There are 4 nested groupings, the coarsest first. Each group lies inside one group of the grouping before and may be the whole of it. The rows also spread widely along 13 directions, which tell nothing about the answers.
Known rows, each followed by its group in each grouping:
[ -7  -8  32  35 -22 -24  56 -51  -6  -1 -79 -43  -6  56 -50  33   2  43
  25 -10  55 -17  18  28  36  31 -52  11 -15 -51] -> Bos Sop zame j561
[ -2 -20   1  17  24 -20   6  30  22  11  11 -21  -5  29  10  17  -2  -5
  20   1  -7  37 -29  19   3   6 -12   6 -21  10] -> Bos degef vap j151
[ 39  17 -13   1  10  40  36  19 -19 -11   0 -38  19  -3 -57  13  -9  21
 -30 -19  30 -45  33  -3  19  19  14   0  24 -33] -> Mas bufip Fisek j829
[ 48  -2  -8   5   4  -8 -13  -1  20 -28   5  -6 -17   9  -9  25  18  16
   6   1 -24  31 -34  -3  14 -12   5 -32 -46   4] -> Bos fip zude j613
[  9 -27  10   8  14  -5  -1  47  19  12  -1  27 -18  25  19 -16  -6   5
  10 -30  10  33 -18   5  -9 -31   4  -5 -15   4] -> Mas Tupel kodil j734
[ 56  19   2   3  20   4   7 -56 -22   4 -19 -28  -2 -23   3  44  33   6
   2 -11 -17 -20  22 -15  27   3  -8 -32 -24  -9] -> Bos Sop libob j253
[ 15 -12 -17 -19 -19 -10   1  17  34 -16   7 -15  -5  18 -25  -8  -9 -38
 -31   0 -10  39 -41  34  -4 -12   7 -18  -3 -12] -> Bos fip Gez j702
[-62   6   1 -37  11 -54  -6 -14 -27   6 -19  15  12  14   0   3  54  40
 -34  34  14 -39   6 -41  50  23 -49  17 -52  -4] -> Mas Tupel Komi j917
[-23 -12  -7  -4  26 -10  11  17   1  16   9 -15   2   8  10   6  27 -24
   1  23 -23  18 -17  13   9  37 -30  15 -18   9] -> Bos degef Fofuz j466
[ 40   1  12  22  28 -23  -1 -22 -23 -40  14 -30   7  -1   0  63   3  70
  20   5   9 -41  28 -20  42   7  16 -23 -28  -7] -> Mas Tupel Komi j535
[  1   8  -2  17 -27 -21  12 -27  -3 -23 -37  17 -33  10   1  -1  37   6
 -23  30 -14  13  -8  -3   1 -10  -6  -4 -42 -21] -> Bos Sop libob j590
[-11  -8 -13   7  -4  -1  19  -2  32  -7 -11 -38 -28  20  15  12 -23  -3
   6 -30 -14  22 -40  16 -38 -14  33 -16 -19  12] -> Bos fip dok j925
[ 35  12  10  38  -2   0  21 -18  -3  13 -17 -21  15   1  -5  27  17  22
  25  -8   6 -10  40 -26  22  18 -14  16  -2  -9] -> Bos Sop gesu j573
[-10  -5   0  14  -9 -17  -1  15  -2 -16 -24  14 -29   9  12  -9  17  42
  -8   8  13  -8  -2 -27   2 -12  13  -2 -34  -9] -> Bos Sop zame j602
[  8   6 -11 -38  10 -14  -3  -9  14   9  -4 -36  12   7 -30  11   6  13
 -11 -18  11  -1 -25  -1  33   8 -17 -17 -24   3] -> Bos Sop gesu j529
[ -4 -33  29 -11 -22   9  23  -9  11   4 -42  39 -14  20  -4 -42  19 -23
  33 -14   5  36 -12  36  14  20 -33  -7 -10 -15] -> Bos fip dok j725
[-34 -25  20  -8  -6 -40  -3   6 -18 -23   8  43  -6  -1  44 -27  -7  10
  -2  11  15 -16  19   3  13 -14  30   1  -3  -9] -> Mas bufip dekid j785
[-12  -1  -3 -18  13  23  36 -17 -13  15  -4 -17  -8 -18  17 -20  -5 -51
   3 -20 -13   9   1  42  -9  20   7  -4  15   0] -> Bos degef vap j687
[-20 -29 -11 -36 -14  -3  16  27 -10 -44  -6  12 -19  21 -46 -30  19 -33
 -62  44   2   1 -31  57  14  22 -14 -20  -9 -41] -> Mas Tupel Nif j950
[ 11  -1   9   8 -28   3  29 -24  10   0 -33  -4   2  11  -1  -1 -18  -9
  -2 -38  12  -5  15   8 -17 -17  22  -6  15 -21] -> Mas bufip tesi j892
[-26  17 -26 -52 -23 -23  -7  17   5 -18  32   2  16 -27   1 -48 -31   6
 -33  -9  27 -12  -1  -8  17 -17  53   5  12   3] -> Bos degef veva j171
[ 18   9   2 -32   4   3   0  -5  -4  25  -9  29 -11 -23  17 -40  -1 -12
   0 -44  15  18   5  -2  14 -32  10 -12  -6   3] -> Bos Sop zame j561
[ 48 -22  15 -15  27 -22 -11 -53 -23 -31   2 -32 -13 -18  19  46   1  -3
   8  -4  -8 -22  -1  31  32  -7  20 -70 -19 -16] -> Bos Sop libob j253
[ 41  -6   9  22 -53   1  19 -32   3 -86  -2 -11   2  -6 -18  12 -30  40
  18  -2   6 -27  27  11   5   5  67 -27  15 -27] -> Mas Tupel Komi j535
[ 25 -34  15 -37 -35 -31 -24 -12  10 -47  28  17  44 -10  -8  -6   8 -20
   7  24 -14  -6  10  13  43  27  11 -27  17 -10] -> Mas Tupel Komi j917
[ 21 -21  -4 -17 -33  26 -10   0  13 -16   1  -8  25 -32  10 -15  23 -25
   9   0 -34 -20  14 -27  -6  43  26 -18  23   5] -> Bos Sop libob j253
[-55 -13 -13 -48  -4  -9  -4  20  18  -8  37 -17  10 -18  39 -41 -44   5
  15 -33   6  -9 -17  -1  -8   6  60   3  12  36] -> Bos fip dok j725
[-46   7  -3   1   9  14  31  -6 -13  18 -12 -18  -6 -11  26 -16  15  12
  25 -11  -9 -14  14 -15  -6  44  -1  30 -10  22] -> Bos Sop zame j561
[ 25 -18   7   1 -15 -15  -2 -34  -2 -29  -1 -35   2 -17  24  26 -17  -5
   9 -11  -6 -28  16   8  -1   0  47 -39  14 -12] -> Bos Sop zame j602
[  6   4 -10   9  17 -58 -23  33  38  48  42 -31  31  11  37  24 -34  -4
   6 -30   9  32  -2 -28   4 -44  16  25   4  30] -> Bos Sop zame j561
[ 20  -7 -11 -14 -61 -57 -52  10  42 -44  -1  26   4   1   6  -8   3  33
 -26  14   2   8 -21 -52   7 -48  46 -26 -27  -5] -> Bos Sop zame j561
[-41   1   7 -43   0 -16   1  11 -27  23 -25  11  15  -9  -2 -44   4  47
 -20 -23  70 -56  33 -40  46   3  -7  14  -2 -18] -> Bos Sop libob j253
[-21  51 -19 -29   9  30  48 -54 -13  12 -20 -27 -10 -21 -13 -14  17   0
   7 -26 -20   8 -10  11   9  33 -11  13 -30  20] -> Bos degef vap j687
[ 37   8  -3 -32   8  -5   2 -20  -4  -9  46 -35  37 -31  -4   5 -29 -18
  11 -24   5  -7  21  19  40   8  28 -13  28   4] -> Bos fip Gez j702
[-21   0   0  26 -20 -31  14 -25  22  -2 -25 -27   3  28  20  37   9  17
   6  -6 -20  -3  -3 -24 -22   2   3  10 -21   8] -> Mas Tupel kodil j734
[-23   6  -4  -2 -31   4  20  20  -6 -14   9  15  21 -11  -9 -44   8   7
  -3  18  13 -13  34 -17  20  36   7  41  18  -9] -> Bos fip Gez j702
[-13   8  -2 -26  27 -36  -5   3 -10  15   7  -8  31  18 -24  24  43  22
 -21  23   2 -12  -2 -24  56  28 -53  16 -38   0] -> Mas bufip dekid j785
[ 34 -14 -11 -17 -33  30   7  11  34  19 -42   1  -9   8 -20 -22   8 -54
 -36 -39  -4  23 -21   4 -31 -21   2 -29  15 -25] -> Bos fip Gez j702

New rows, each followed by its group in each grouping:
[ 46   4  33  -1  -9 -16  18 -37  35  34 -36  -9  34  39 -33  22 -17  27
  53 -76  36  32   2   4  39 -17 -36  -1 -10  -4] -> Mas bufip tesi j892
[  7   3  10  -9   9 -20  16 -34   3   9  16 -27  35   2   5  28  -2 -16
  24 -15 -18   5  13  14  24  24  -9   7   4  11] -> Mas bufip dekid j785
[ 11  -8   3  35 -36 -13  12 -15  42  24 -16  -2   1  12  45   6  -7 -47
  22 -27 -34  46   0  -5 -44 -23  18   9  10  11] -> Bos fip zude j613
[-38 -17 -15 -20 -15   4   5  46  25  -1  29  14   3 -10  29 -56 -16 -37
   6  -1 -18  34 -20  16 -22  15  32  22  17  23] -> Bos degef Fofuz j466
[ -9 -13   7 -22   6 -11 -14   5  15  21  -4 -15  23 -10  31  -2 -14  31
  32 -46  20 -20   6 -39  13   3  20  -7   1  19] -> Bos degef Fofuz j466
[-13   0 -23  19 -17  -9  11  22  19 -19  24 -28  11  -1   8   7  -1 -19
  -9  30 -30   9  -4  -3 -18  26  25  22   9   6] -> Bos degef Fofuz j466
[  6  11 -28  25  -8 -16   5  13  36 -31  37 -34  -2  11  13  33 -19  -3
  -9   6 -47  27 -29  -1 -38 -13  51   6 -16  25] -> Mas bufip tesi j892
[-50  13 -22 -73 -55   8  13  -5   7  -2  -3  -5  29 -35  -4 -74 -32 -30
 -39 -30  25 -31  10  -4  -4   7  51   6  46  -6] -> Bos degef vap j687
[ -4 -38  27  19 -27 -33  -3  -5  27  -8 -35   5 -14  28  26  -1 -16  23
  38 -24  20  13  -9   0  -5 -16  15 -15 -12  -7] -> Bos Sop zame j561
[-60  -3  -1  15  12  -5  52   2  -2   9   8 -35 -21  13  34 -18 -50  -5
  24 -31  16  10  -1  44 -23   5  31  32  10  13] -> Bos fip zude j613
[ 26  34   4  43 -13 -19  31 -60 -27 -34 -15  -3 -25 -13  10  25  15  27
  10  22 -11  -1  33   2  17  -5  15   5 -30 -16] -> Bos Sop zame j561
[-20  -9 -14 -30   6  -6   6   2  14  16   1 -28  -6  -2  12 -11  -9 -34
 -17 -20  -8   9 -26  18 -13   0  12 -11  -1  10] -> Bos Sop gesu j573
[ -3  -1  20 -11  15 -22   6 -24 -11  14 -19  12  -1  -1  20  -5   8  32
  35 -24  25  -1  10  -8  37   0 -14  -4 -28   3] -> Bos degef veva j171
[-23 -11  -4  -8  30  11  20  18 -24  -5   6 -10 -11  -3  12  -1   8  -2
 -19   2  -4 -28   4   9  -5  19  11  -2  -7  -4] -> Mas bufip tesi j892
[ 44   8 -20  -4  10  41  -4  17   3   2   4  -6  -2 -24  -3   2  39  -6
  -9  -9 -34  -1  -2 -36  -3  15   7 -17 -16   9] -> Bos fip zude j613
[-33  -7  -1   4  44 -23  22  18 -23  15  27 -30  -6  -4  37   4 -34  -6
   0  -7  25 -11  14  29   9  -4  21  14  10  -1] -> Bos degef Fofuz j466
[-19 -19 -16 -16  19 -17   0  52 -13 -32  14 -16 -17  11 -21  -8  -8  22
 -44  29  34 -21 -20  17  22   3  15 -12 -15 -27] -> Bos degef Fofuz j466
[-75 -20  21  -7  35 -45  17  22 -19  33  -1   5   1  26  42 -14 -22  24
   4 -20  48 -21  14   4  15 -10  -6  32  -9   2] -> Mas bufip tesi j892
[-20  21  -2 -14  -7 -35  -8 -10   5   5  36   7  28 -23  35 -17   6  18
  32   3 -14  12  18 -32  31  15  12  36 -13  39] -> Bos Sop zame j602
[ 29   7   3   1 -32  11  19 -14   4   3 -24   3  -7 -14   5 -28 -26  -8
  -4 -46  26  -1  24   3  -8 -34  40 -10  24 -21] -> Bos Sop libob j590
[-57   0 -12   5  -3  -8  14  38   1 -14 -16  46 -48  17  32 -41  12  27
 -27   8  -4  11 -25 -17 -34 -24  26  19 -45   9] -> Mas bufip Fisek j829
[  4 -29   5 -12  33   5  -7  26 -11 -20  21  17 -22  -8  31  -7   9   7
  11  -3 -17   1 -14  11   3   2  20 -27 -24  13] -> Mas Tupel Nif j950
[ 26   3   7  17  26  31  13 -14 -20 -28   6  26 -44 -33  47 -12  16  19
  47  -9 -33  18  -1   6  -3   4  36 -22 -37  22] -> Bos degef vap j687
[ -1  33   8 -22  -7  14  37 -70 -31  12  -6  13  15 -44  31 -21   1 -30
  12 -35 -17 -15  48   7   6   7  21   8  18   6] -> Mas bufip tesi j892
[ -9 -14   0  12 -46  -9   1  38  20  -5  -3  56   6   7  16 -44  18 -18
 -12  14 -12  24  13 -22 -16  -8   9  27   8  -5] -> Mas Tupel Nif j950
[  2  30 -25 -38 -12  17  19 -37 -31 -45   9 -30  -5 -50  -6 -13 -15   4
 -37  -3   3 -51  17   6   9   7  64 -28   9 -15] -> Bos degef vap j687
[ 11  -7  -8 -13  52  19  -3  24   2  19  19 -26 -21 -18  43   2 -30   9
  18 -58   4   2 -20   0 -15 -27  46 -30 -11  27] -> Bos degef vap j687
[-19   1   8 -17 -14  -1  19 -12 -10  11 -23   4  17  -5  -3 -24  16   0
   5  -4  16 -16  22  -8  26  30 -15  13   5 -12] -> Bos degef vap j151
[  9  17 -23  36   8  46  41  22  -9  -5   3 -14 -18 -11  12   6   8 -14
 -21  -3 -34 -10  18 -10 -47  10  37  16   9   0] -> Mas bufip Fisek j829
[ -3 -42   9  14  29 -35 -20  36  30  23  40 -22  15  16  54  24 -11 -22
  38  -9 -22  31 -17   0  -5   1   6   1  -3  32] -> Bos fip zude j613
[ -1  24 -16 -25 -17   3  -4  -4  -8 -33  45  -3  34 -44   5 -22   4  33
  13  10 -10 -29  30 -41  35  35  41  16   3  22] -> Bos fip dok j725
[  5   1  16   4  29 -34   3 -37   8  32  17  -3  -4 -15  79  12 -34 -15
  56 -52 -10  38   3  15  -1 -38  28  -6  -8  35] -> Bos degef Fofuz j466
[ 23  11 -19  -3 -13  35  19   9   3   8  -8   1   3 -16  -3 -10  12 -43
 -40 -17 -24  -6  13 -10 -32  -5  23  -4  20 -12] -> Mas bufip tesi j892
[ 34   3   7   5 -14 -17  -2 -32  25  25 -16  -6  22   6   6  23  29 -26
  14 -13 -25  29   3 -18  13   1 -29  -2 -11   3] -> Bos fip Gez j702
[-26 -36   6 -25 -35   4   8  18   8 -11 -20 -27  24  -4  -2 -27 -33   4
  -1 -28  44 -54  20  -6  -4  24  41 -13  47 -25] -> Bos degef veva j171
[-28 -17  14  -9 -10 -28  18   0  10  -1  32  -7  41  10  11 -11 -10 -22
  35   6 -10  15  14  27  23  43  -9  33  21  16] -> Mas Tupel kodil j734
[  6  28  -9  -8 -31  13  29 -15  -7   8  -2  21  23 -21  -5 -29  15 -38
 -25  -4 -17   2  37  -8  -1   9   7  28  25 -10] -> Mas bufip dekid j785
[-17 -14  15   0  11 -80 -26  12 -20 -21  50  25   2 -15  60 -11 -29  24
   8  23  30  -6  28  -1  41 -38  44   7  -5   1] -> Bos Sop zame j561
[-38 -20  19 -26   6 -12  18  -6 -26 -36 -10   8 -17   5   7 -25 -23  62
  18 -21  47 -39   6  16  30   6  25 -14 -17 -10] -> Mas Tupel Nif j950
[-20   9 -26 -58  13  12  19  -5   1   0  30 -34   2 -20  -5 -25 -21 -42
 -21 -21 -11   8 -26  41   4  13  23 -10   7  14] -> Bos fip dok j725
[-47  -5   4 -12 -26 -19  31   4  35  21 -30   9 -18  38   2 -45 -30  -8
  10 -42  29  48 -33  31 -11 -24  -3  22 -11   1] -> Bos fip dok j725
[ 16   4  -5   6 -16  -2  11 -28  10  -4  -8 -10   6 -12  15  12  19 -27
   8   5 -36  14   2  -1  -5  17   5  -5  -3   1] -> Bos degef Fofuz j466
[ 39   0  10  -9  -1 -39 -13 -51  -8 -28  -9  -4  -4  -4   4  35  12  22
  -2   4   3 -11   2  -3  41 -22   7 -44 -34 -19] -> Bos fip dok j725
[  4 -35   6 -44  11  30  31  21 -16 -43  -6  -6 -22  14 -53 -33 -18  -5
 -15 -14  34 -10 -24  79  25  25   3 -39   5 -36] -> Mas Tupel Komi j917
[  8  -9 -12  -5 -32  -5  -3  -6  10 -19  -1 -35  25 -13  -7  14  15 -16
 -22  20 -18 -33  14 -22  -1  33  19 -10  17 -11] -> Bos Sop gesu j573
[ 10   7  -6   8  26  11  17  -1   8  28 -18   3 -23  11  18  13  20 -20
  -8 -28 -28  29 -21   1 -26 -20  -9  -5 -31  11] -> Mas bufip tesi j892
[-38  26 -21 -20 -12   5  27  -7  17  15   4 -32  12  -5   5 -19 -20   9
   5 -36   2  -1  -3 -15  -8  11  22  28   0  24] -> Bos fip dok j725
[ 31  -7   7 -13  -1  22   3 -27  29  29 -38 -31  18   3  10  32   1   8
  22 -75 -12 -16  -4 -38 -21  -3  12 -32  -1  14] -> Mas bufip Fisek j829
[-35 -21 -10   4  15 -30 -15  50  37  32  -3 -19 -13  33  30   3  -1  14
  -4 -17   1  23 -42 -27 -23 -21   1  11 -32  25] -> Bos Sop libob j590
[ 24  12  -7 -30 -15  42  41 -17  -8  22 -20 -38  41  -7 -66 -11  22 -42
 -16 -16   8 -18  27  16  34  61 -42   9  34 -30] -> Bos fip zude j613
[ 14 -23  21 -18 -15 -20  -8   1  13  11   6   3  45   1  -4 -10   5  -8
  25 -10  17  -1  23  -9  44  24 -19   5  20  -7] -> Bos fip Gez j702
[ 55  19 -26 -19   0  27  -9   1  27  16  -2 -25  -2 -23  -4   7   1 -12
 -13 -51 -20  15 -17 -26 -16 -25  29 -31  -6  14] -> Bos Sop zame j561
[-19 -15  18  58   0 -47  18   1  -1  42 -14  -1  -6  18  65  17  -8 -28
  10  -1   6  13  37  -4 -23 -27   2  33  14  -9] -> Bos Sop zame j561
[ 35   2 -24 -27 -39  36   9  37  13 -41  15 -17  37  -6 -75 -19  11  -1
 -37  10   1 -23   8  -7  20  43  11  -3  28 -24] -> Mas Tupel kodil j734
[ 13 -20   5  -1 -27  14  13  17  14   1   6 -13  35  -6   3 -11 -28 -28
  -2 -30   8 -22  32  -1 -16   8  39   1  55 -14] -> Mas bufip tesi j892
[-38  12 -22  -9  33   7  40  28 -30 -44  37  -8 -34   4 -18 -21   1  16
 -20  33  -7   6 -21  51  15  29   9  19 -32   4] -> Mas Tupel kodil j734
[ 36   5   4  11   1  22  36 -13 -32 -20  -3 -11  10 -10 -29  11  15  -4
 -10   9   4 -28  43  17  27  30  -5  -3  16 -33] -> Mas Tupel Nif j950
[  3   4 -10  -4  -9  23  10  22   1 -14   1  16   5  -6  -9 -18  26   8
 -11   4 -17  -8   5 -23  -3  22   9  10  -9   2] -> Mas bufip tesi j892
[-14  31 -21 -13  20  -5   5  -1 -17  -2  28 -18   1 -30  21  -6   3  31
  -4  -3  -4 -18  13 -29  18   6  26  16 -21  24] -> Bos Sop libob j253
[ -2 -24   3 -19  -4  28  23 -10 -26 -28  -9  -8 -15 -24   0 -23  14 -30
  -1  11 -13 -23  10  35   4  47  13 -23  13 -18] -> Bos Sop zame j561
[  7  -5   2 -33  38  10  21 -18 -21  23  -9 -21   4  -2  -9  13  17 -30
 -15 -21  -4 -10   1  29  20  19 -30 -20  -4  -8] -> Mas Tupel Komi j535
[ 41  17  -6   6 -39  18  -2 -22  40   0 -14  15  12 -13  21   1   7   1
  20 -46 -41  21   1 -48 -33 -20  40  -9  -5  25] -> Mas bufip Fisek j829
[-54  19 -16 -53  29  10  47 -63 -45 -10   8 -81   5 -37   8   9 -20  -9
  -3 -16   0 -61  11  40  15  58  26 -11   9   6] -> Bos degef veva j171
[ 27  55 -38 -35  46   8  -4 -39 -31  24  39 -54  27 -69  30  38  13 -10
 -28 -18 -32 -42  30 -44  18   3  32 -13  -2  26] -> Bos degef Fofuz j466
[  7   6 -12  22 -15  -6  26   2  -2 -27  14 -32   2   0 -16  10  -4  -8
  -8  26  -9   1  12  19   5  25  15  15   8 -14] -> Bos Sop zame j561
[-14 -12  18  -4 -38  18  29  15  12  32 -67  21  21  32 -53 -43  46  14
  10  -8  36   1  16 -22  33  51 -74  36  -3 -28] -> Bos Sop libob j253
[-48 -45  28  -1  10 -28   9  24 -11  -6   2  10   3  19  34 -17 -19  29
  30  -9  34 -24  16   9  15  14   9   9   4  -2] -> Mas Tupel Nif j950
[ 55  34  -9  -4  -2  42  36 -41 -44 -75  -4  10 -32 -34 -39  -4  15  39
 -11   6  -5 -24  22  22  29  11  33 -33 -25 -26] -> Mas Tupel Komi j535
[-42  26  -3 -52  26   4  28  -6 -17  11  18 -18  35  -7 -23 -23  -3  46
  19 -28  25 -25  10  -9  53  48 -15  34 -13  25] -> Mas bufip Fisek j829
[  3   1  -4  -5 -26 -18 -24  21  13  13   3  39  25 -13  23 -22  39   0
 -10  15 -12   0  22 -65  13  -1  -2  17  -8   5] -> Bos fip dok j725
[-32 -18   1  -4  15 -12  29  22  -1  -9  14 -37   3  25 -25  -2  -2   2
  14  21  10   9 -14  43  29  53 -25  23  -7  -2] -> Bos Sop zame j602
[ 10 -11 -21  -8   4   5 -14  31  33  -1  20 -41  22   1  12  29 -11   5
 -12 -26 -24 -17 -16 -39 -29   1  43 -15   5  22] -> Mas bufip Fisek j829
[ -7  -1  14 -21 -47 -14  14 -37  20   5 -26  10  27   1   8 -21 -18  -1
  19 -47  15  -4  21  -9   3  -6  16   2  19  -1] -> Mas Tupel Komi j917
[-29  21   7 -10  28 -47  15  -2 -35   4  33   7  22  -4  10  -4 -10  40
   0   7  39 -21  42  -4  59  -1  -6  38 -10   1] -> Mas Tupel Komi j535
[  3 -42  -1 -42  46  31  10  31 -30  14   8 -28  -2 -12  -6 -10  10 -52
 -28  -8   8 -31  -2  41  15  35 -11 -37  21 -24] -> Bos fip zude j613
[ 34 -34  15  19   5  29  26  17   1  -1 -24  23 -42   6  29 -17 -31 -40
  -4 -50   6  17   0  45 -47 -48  47 -38  22 -26] -> Mas bufip Fisek j829
[ -1  18 -35 -14  12  38  19  12  19  27   9 -48   1 -13   4   2   2 -30
 -13 -36 -34   8 -19 -13 -33  15  18   4   1  27] -> Bos fip zude j613
[-13  -7  -9 -27 -31 -10 -24  15  35  13 -24   3   7   0  14 -21  13  23
  -1 -31   1  -4 -17 -59 -10  -7  16  -6 -17  18] -> Bos Sop zame j602
[ -5 -46  13 -69   6  -9 -23  23 -10 -40  27  -1  13 -19   9 -33 -51  36
   4 -43  53 -53   2  13  34 -10  64 -53  21  -7] -> Mas Tupel Nif j950
[ 38  26  22  25  14   1  27 -36 -26   7 -23  -1   6  -5   3  23 -11  62
  27 -50  41 -33  55 -27  30 -22  13   2  -9 -15] -> Mas bufip tesi j892
[  2   4  -6 -43   3 -12  18 -29  -9  10 -13 -29   0  -7 -10  -7 -27 -36
 -34 -32  28  -8  -5  42  15 -22  14 -30  15 -27] -> Bos degef vap j151
[-102    9  -17  -29  -34  -53   17   28    2  -30    6   10  -19   17
    3  -66  -36   46  -29   15   51   -4  -17    8   11  -12   35   44
  -19    0] -> Bos Sop zame j602
[ -9  40 -27  -2 -10  25  51   4 -14 -46   9  -1 -30  -1 -40 -31  -8  24
 -25   4   2  10  -8  32   2   6  25  19 -20  -7] -> Mas Tupel kodil j734
[-10   0  10 -11 -27 -33   6 -27  15  16 -38  -8  20  22 -11   6  13  16
   0 -14  24  -8   8 -25  27   2 -26   5 -15 -15] -> Bos fip dok j925
[-48 -37  10  -1  17 -42 -26  21   9  14 -16  -3  -6  12  61  12   8  39
  14  -6  11 -26 -11 -48  -6  -3  11  -8 -30  15] -> Bos degef Fofuz j466
[ -8 -15  29 -29  14 -30  -6 -19 -22  21   8  11  39 -19  44  -4 -16  14
  21 -37  32 -46  50 -24  36  -5  19  -4  22   1] -> Mas bufip Fisek j829
[ 25 -42   4 -12 -18 -12 -25  39  23  14 -35  -2   5  21 -15  -1  16 -10
 -38 -11  26 -14 -10 -24   2 -19  -8 -33   5 -36] -> Bos Sop libob j590
[ 21 -17   6 -19 -47 -10 -15  -2  49  10   8   0  60  -1  -4 -10  19 -32
  33  -6 -30  26   3 -27  17  37 -13   9  19  17] -> Bos fip dok j925
[ 16 -24  11  14 -11   1 -12  38  14  21 -23  43  -4   7  15 -26  39  -1
   6   2   0  17   7 -35   3  -1 -19   4 -12  -5] -> Bos Sop gesu j529
[-27  -6  -6 -15  16 -16  17 -21   0  12   0 -69   6   2  21  27 -32  -1
  -1 -36  12 -32  -2   8  -5   5  26 -12   6   5] -> Bos fip zude j613
[ 11  -9   8 -10   7 -18 -10  27  13   0  18   1  36  15 -18   7  11  43
  22  -6  15  -1   8 -28  45  22 -21  14 -14  10] -> Mas Tupel Komi j535
[ 13  29   4  16   2 -13  34 -30   1  23  25 -29  28 -12  11   7 -18 -14
  43 -21  -5  26  35  16  24  16  -1  40  17  18] -> Bos Sop zame j602
